The rows of a group lie close to one hidden flat surface of 7 dimensions, which passes through zero. Surfaces can cross.
Some rows, each with its group after it:
[ 0.13  0.29 -0.26 -0.24  0.36 -0.98 -0.14  1.25  0.29  0.15  0.27  1.82
 -0.16  0.86  1.22 -0.02] => Q_445
[ 3.49  1.13  3.75  1.29 -1.63 -3.26 -0.03 -0.33  0.04 -0.39  1.07  2.00
 -0.30  2.48 -0.08 -3.94] => Q_445
[-0.40 -0.45  0.08  0.68  0.50 -2.38 -0.64  1.51 -0.54 -0.63 -1.07 -4.21
 -0.24 -0.03  0.61 -0.35] => Q_291
[ 1.52  2.10 -0.67  1.18  0.08  0.95  0.38  0.07 -3.23  0.91 -2.53 -1.07
  0.57 -0.28 -1.41  0.70] => Q_436
[ 0.71 -0.16  1.59 -0.24 -0.70  0.66  1.29  0.00  2.36 -0.60  0.28  0.39
  1.23 -4.33  2.48 -1.68] => Q_145
[ 0.64  0.19  0.74  0.65 -1.30 -1.93 -0.23  0.72 -0.47  0.55  1.37 -0.43
  0.59  0.68  1.80 -1.21] => Q_291
[-0.23 -1.51  1.53  1.70  0.48 -0.92  0.60 -1.80  0.13 -1.31  1.40  0.09
  0.73 -1.87  0.05 -1.19] => Q_291
[ 1.70 -0.07 -0.84 -1.71 -0.10 -0.27  3.51 -1.25 -0.57 -1.43  0.15 -0.56
 -2.59 -0.31  0.02  0.92] => Q_145
[-0.94 -1.89  0.59  0.04  0.19 -0.51 -0.42 -0.40  0.89 -0.37  0.55 -1.29
  0.41 -0.63 -0.73 -0.33] => Q_436
[ 0.47  0.89 -0.39  1.33 -0.82 -0.82  0.16 -1.50 -0.63  0.53  2.17  0.30
  1.07  0.10 -0.52 -0.94] => Q_145
[-0.14  0.90 -1.55 -1.33  0.75  0.83  0.09  0.48 -1.00  0.36 -1.72 -0.26
 -1.49  1.55 -1.19  1.94] => Q_445
[-0.75 -0.15 -0.49 -0.09  0.00  1.29  0.08 -1.02  0.45  0.05  0.24  0.28
 -0.29 -0.68 -0.37  0.67] => Q_291
[ 0.33 -0.62  1.24 -0.41 -1.42  0.61 -1.59  1.34 -0.08  0.91 -0.34 -0.69
  1.76 -0.33 -0.21 -0.50] => Q_145
[-0.20  2.17 -1.51  0.92  0.50 -1.15  0.56 -0.83 -0.30  0.21  1.46  0.82
 -1.44  1.59  0.90 -0.25] => Q_145
[ 0.15  0.59 -1.62 -1.53  1.26 -0.04 -0.23  1.82 -0.42  0.26 -3.51 -3.41
 -0.84  0.57 -1.43  1.91] => Q_291
[ 0.23  0.72 -1.36 -0.70  0.64  0.52  1.75 -2.07  0.46 -0.16 -0.21 -0.19
 -1.71 -0.06 -1.77  0.66] => Q_445
[-2.17  2.57 -1.87  0.98 -0.20  0.48 -1.87  0.47  0.47  2.09  0.53  0.09
 -2.10  4.60  2.32  0.32] => Q_145
[-0.75 -0.24  1.17  1.68 -0.37  0.35 -1.26 -0.65 -0.27  0.02  0.68  0.47
  0.03  0.95  0.39 -1.12] => Q_436
[ 0.00  1.83 -1.76 -0.36 -0.16  3.24  1.39 -2.66  0.57  0.91 -0.46  0.05
 -2.43  1.29 -1.31  1.03] => Q_445
[-1.87 -0.85  0.72  1.24  2.33  0.12 -1.70 -0.05  1.37 -0.46  0.79  3.94
  1.29 -1.41 -0.98 -0.21] => Q_436
[-0.99  1.97 -0.82  0.93 -0.60  1.06  0.34 -1.67  1.35  0.63  1.61  1.28
 -1.16  0.80  1.96 -1.13] => Q_145
[-1.07  0.09  0.09  2.20  1.57  0.44  0.17 -2.42  0.75 -0.46  1.33  2.43
  0.97 -2.18 -0.86 -0.78] => Q_145
[ 1.15  0.16  0.23  0.09  0.30 -0.70 -0.16  0.72 -1.26  0.08 -0.32  1.58
  0.89  0.79 -0.78 -0.05] => Q_436
[ 1.60  0.15 -0.63  0.08  1.70 -0.54  2.03 -0.57 -1.51 -1.17 -1.22 -0.44
  0.14 -2.79 -1.51  0.84] => Q_436
[-0.35  0.27  0.76  2.02 -0.47 -0.01 -1.86  0.34 -2.04  0.81 -0.97 -2.23
 -0.10  2.32  0.40 -0.45] => Q_436
[-0.57  0.84  0.06  1.63  0.58  0.61 -2.70  0.81 -1.90  1.20 -1.72 -1.49
  0.94  1.34 -1.22  0.36] => Q_436
[ 0.03  0.39  0.22  0.51  0.05  2.06 -0.23 -1.81 -0.39  0.70 -0.18  1.23
  0.12 -0.07 -2.60  0.29] => Q_445
[-0.33  1.37 -1.09 -0.20  0.66 -0.82  0.68 -0.94  2.12 -0.23  0.71  0.48
 -1.50  0.79  0.39 -0.71] => Q_445
[-0.69 -0.56  0.61  0.42  0.44 -2.62 -1.46  1.82  1.21 -0.51  0.29 -0.71
  0.59  0.59  1.59 -0.87] => Q_445
[ 0.79  0.62 -1.09 -1.52  0.53 -0.60  1.49  1.10 -0.21 -1.17 -1.14 -0.12
 -2.50  1.36  1.49  0.99] => Q_145
[-1.21 -0.03 -0.62  0.55  0.93 -0.07 -0.09 -0.85  1.96 -0.09  1.01  1.57
 -0.01 -0.80  0.11 -0.45] => Q_445
[-0.72 -0.63  0.54  0.45  0.16  0.61 -0.10 -0.81  0.23 -0.34  0.54  1.17
 -0.31 -0.11  0.79 -0.19] => Q_291
[-2.70 -0.69 -1.53 -0.56  0.78  1.23 -0.46 -0.99  3.56  0.16  0.24 -1.27
  0.19 -1.91 -0.08  0.11] => Q_436
[-0.42 -0.84  0.55  0.92  0.77 -0.45 -1.15  0.08 -0.40 -0.19  0.48  1.23
  2.03 -0.86 -1.33 -0.01] => Q_291
[ 0.81 -1.49  1.46 -0.15  2.33 -1.41 -0.10  1.41 -1.24 -1.87 -1.15  2.71
 -0.45 -0.48 -1.51  0.68] => Q_291
[-0.51  1.44  2.21  1.61 -0.47  1.55  1.16 -2.06  2.61 -0.98 -0.42  0.42
 -4.28  0.92  4.15 -2.89] => Q_291

New rows. What belongs after each?
[ 0.22 -1.86  0.79 -0.01 -0.10 -1.01 -0.08 -0.31 -0.47 -0.62  0.26 -2.02
  1.66 -0.79 -1.79 -0.37] => Q_436
[-0.16 -1.22  0.26 -2.23 -1.86  3.63 -0.95 -0.27  0.09  0.87 -1.25 -1.27
 -1.50  2.96 -1.20  1.04] => Q_145
[ 0.33  2.23 -1.74  0.60  2.53  1.41  2.93 -1.18 -0.48 -0.93 -1.20  0.79
 -1.65 -3.03  0.80  1.09] => Q_436
[-0.67  1.26 -1.37  0.15  1.42 -0.71  0.44  0.43  0.29 -0.24 -0.48  0.18
 -2.27  1.48  1.75  0.74] => Q_145
[-0.60 -0.93  0.05 -0.18  1.05 -0.44 -0.20  0.30  0.88 -0.82 -0.12  0.54
  0.39 -1.10 -0.65  0.35] => Q_436
[ 0.51  0.90 -2.07  0.88  0.69 -3.84  0.91  0.29 -2.11  0.03  0.21 -5.42
  0.70  0.03 -0.71  0.29] => Q_145
[ 0.19  0.85 -1.30 -0.99 -0.10  1.61  0.43 -0.56  0.54  0.95 -1.24 -0.96
  0.03 -0.69 -1.49  1.14] => Q_291
[ 0.64  1.26 -1.63 -0.14  0.13 -1.18  2.71 -1.15 -0.17 -0.83  0.88 -0.63
 -1.81  0.33  1.30  0.00] => Q_145
[ 0.40 -1.22 -0.23 -0.99 -1.47  1.65  1.06 -2.63 -0.64  0.06  0.21 -2.50
 -0.51  0.24 -2.52  0.60] => Q_145
[ 2.09  2.09 -1.44 -1.04 -2.52  3.50  2.87 -2.57 -0.37  1.40  0.37 -0.97
  0.52 -1.95 -1.30  0.41] => Q_436
[-1.30 -2.21 -0.16 -0.09  1.14  0.05 -0.51 -0.32 -1.12 -0.69  0.88  2.06
  1.58 -0.62 -1.90  1.25] => Q_291
[ 0.67  1.33 -0.33 -0.48  0.27 -0.31 -0.69  1.26 -1.26  0.84 -0.64  2.94
 -0.97  2.94 -0.36  0.92] => Q_445
[-0.85 -1.73  0.45 -0.71 -0.06 -1.50 -0.10  0.76  1.16 -1.18  0.27 -1.38
 -0.80  0.15  0.92 -0.32] => Q_436
[-1.36  0.46 -1.11  0.98  1.92 -0.02  0.27 -0.96  0.24 -0.59 -0.19  1.54
 -1.91  0.87 -0.10  0.71] => Q_145
[-0.64  0.22 -1.24  0.14 -0.70 -0.15 -0.94  0.27 -0.49  0.90 -0.85 -4.33
 -0.06  1.02 -0.28  0.28] => Q_145
[-1.66  0.81 -0.52  2.12  1.12  0.06  0.89 -2.78  1.66 -0.50  1.71 -0.09
  0.62 -2.82  0.21 -1.07] => Q_145
[ 2.20  1.30 -0.67  0.25 -1.98 -0.51  2.86 -3.48 -2.23  0.55  3.66  3.54
 -1.16  2.70 -1.56  0.02] => Q_145
[ 1.34 -0.35  1.99  0.13 -0.08 -0.60 -0.92  1.13 -0.80  0.51  0.77  4.91
  1.44  0.29 -1.01 -0.36] => Q_145
[ 0.43  0.30 -0.99 -0.20  1.23  0.65  2.13 -2.22 -0.87 -1.18  0.62  3.53
 -3.22  1.97 -1.44  1.40] => Q_145
[-1.82  0.59 -1.47  0.34  3.44 -1.49 -2.63  2.37  0.78  0.26 -0.91  3.10
 -0.54  2.59 -1.43  1.67] => Q_445
[ 0.56  1.65 -1.70 -2.10 -1.35  1.71  3.04 -1.14  2.57  0.24  1.06  1.12
 -2.34 -0.31  3.16  0.40] => Q_436
[ 0.90  0.79  3.96  4.14  0.12 -0.36 -1.21 -2.80  1.72 -0.01  0.81  2.02
  2.14 -2.97 -1.21 -4.61] => Q_291
[-0.06 -0.71  0.95  0.37 -1.83  0.86 -0.37 -1.73  0.37  0.64  1.69  0.30
  0.84  0.15 -0.15 -1.05] => Q_436
[ 1.46  1.82 -0.46  1.02 -2.74 -0.80  0.30 -1.25 -1.32  1.79  2.82  0.14
  1.54  1.45 -0.20 -1.43] => Q_145
[-1.29 -0.04 -1.08 -0.15  0.20  0.75  0.46 -0.98  1.30  0.14  0.31 -0.65
 -0.42 -0.96  0.72  0.29] => Q_445
[ 0.39  0.83 -0.17  0.53  1.44 -2.37  0.27  1.61 -0.21 -0.78 -0.40  1.70
 -0.23  0.18  1.33  0.25] => Q_145
[-0.49 -0.60 -0.65 -0.87 -0.02  0.35  0.57 -0.42 -0.04 -0.46 -0.17 -0.96
 -0.55 -0.43  0.23  0.74] => Q_291
[ 3.04 -2.13  3.04  0.05 -1.46 -1.81  0.13  1.86 -3.17 -1.19  0.18  0.53
  2.82 -1.78  0.40 -0.99] => Q_445
[-0.19 -0.43  1.57  1.71 -0.50 -0.22 -1.29 -0.73  0.29  0.42 -0.26 -2.21
  0.87 -0.24 -1.01 -1.85] => Q_445
[-0.41 -1.99  1.53  0.78  0.47  1.45 -0.50 -2.21  0.12 -0.24  0.63  2.70
  1.98 -2.58 -3.06 -0.27] => Q_145
[ 1.08  0.52  2.17  2.23 -0.86 -0.37  0.84 -1.18 -2.35 -1.02  1.22  0.54
 -1.97  1.84  2.37 -1.76] => Q_436
[-0.11  0.52 -0.34 -1.68 -1.75  2.63  1.28 -0.16  2.46  0.40 -0.08 -0.64
 -1.67 -0.56  2.98 -0.60] => Q_145
[-2.00 -0.50 -2.96 -1.40  2.58 -0.10 -0.13  2.18  0.50 -0.59 -0.78  0.53
 -0.07 -0.99  0.89  2.68] => Q_445
[ 0.59 -1.00  0.51 -0.18 -1.89 -0.29 -1.31 -0.17 -2.07  0.92  0.34 -2.29
  2.79  0.66 -2.57  0.20] => Q_145
[-1.10 -0.88 -0.64  0.20  0.48  2.01 -0.28 -0.25 -0.26  0.27 -0.19 -0.05
  0.93 -1.37 -0.25  1.49] => Q_445
[-2.19 -1.29  0.98  3.03  0.35 -1.37 -3.54 -0.02  0.02  0.81  1.36 -1.58
  4.10 -0.93 -0.85 -1.67] => Q_291
[ 0.25 -1.69  0.80 -1.09  0.64  0.47 -0.50  0.25 -0.58 -0.55 -0.94  0.23
  0.18  0.08 -2.06  0.80] => Q_145
[-1.71  0.48 -0.75  1.07  1.74  0.63 -0.25 -1.19  0.40 -0.28  0.52  1.47
 -0.98  0.38 -0.59  0.54] => Q_145
[ 1.14 -1.29 -0.22 -1.66 -0.72  1.16  2.46  0.02 -1.46 -0.82  0.86  1.68
  0.92 -3.08  0.65  1.57] => Q_445
[ 0.30 -1.78  0.52 -1.07  2.21 -3.06  0.69  1.57  0.73 -2.43  0.26  2.61
 -0.08 -1.46  0.02  0.59] => Q_436
[ 0.21 -1.35 -0.35 -0.04  1.09 -2.93 -0.78  2.29 -1.69 -0.98 -1.10 -3.03
  1.21 -0.33 -1.20  0.64] => Q_291
[-2.16 -0.92 -0.04  1.46  2.44  0.43 -1.61 -0.02  1.27 -0.36 -1.42 -1.09
  0.22 -1.70 -0.80  0.10] => Q_145
[-0.72 -0.45  0.79  1.21 -0.45  1.18 -1.26 -0.57 -0.43  0.71 -0.64 -2.25
  0.64  0.00 -1.18 -0.79] => Q_445
[ 1.54 -0.98 -0.45 -1.27  0.15 -2.09  0.72  1.78 -2.00 -0.90  0.00  0.30
  0.08  0.58 -0.34  1.44] => Q_291
[-1.06 -2.12  1.71 -1.15 -1.08  3.33 -2.71  1.20  1.01  1.03 -2.01 -0.59
  0.87  0.44 -1.22  0.30] => Q_145
[ 1.55  0.35 -0.89 -3.20 -1.29 -0.95  0.72  2.03  0.34  0.25  0.24  1.44
 -0.03  1.26 -0.10  1.13] => Q_436
[ 0.36 -0.62 -0.23 -0.19 -1.14 -0.22  0.39 -0.26  0.16  0.01 -0.29 -4.21
  1.15 -1.21 -0.27 -0.45] => Q_145
[ 0.25  0.15 -1.01 -0.97  1.32 -0.24  0.39  1.07  0.32 -0.31  0.65  3.55
 -0.33  0.35  0.41  1.03] => Q_445
[ 1.90  0.94 -0.11 -0.58  0.00  0.10  0.68 -0.05 -0.05  0.25 -1.09 -1.20
  0.33 -1.09 -1.37 -0.14] => Q_291
[ 1.50  0.60  0.03 -0.89  0.38  0.33  1.64 -0.56  0.45 -0.17  1.10  5.10
  0.90 -1.81 -0.69  0.21] => Q_436
[-1.32 -1.10 -1.17 -0.62  1.40 -0.80 -1.26  1.64  1.32 -0.10 -1.31 -1.92
  0.56 -0.71 -0.81  0.86] => Q_436
[-0.81 -1.30  1.48  0.10 -1.29 -1.09 -0.91  0.12  1.10 -0.51  1.78  0.57
 -1.08  2.53  2.53 -1.59] => Q_436
[ 1.20 -0.51  0.05 -0.37  1.39 -3.09 -0.15  2.35 -1.74 -1.24 -1.64 -1.48
  0.61 -0.61 -0.80  0.75] => Q_145
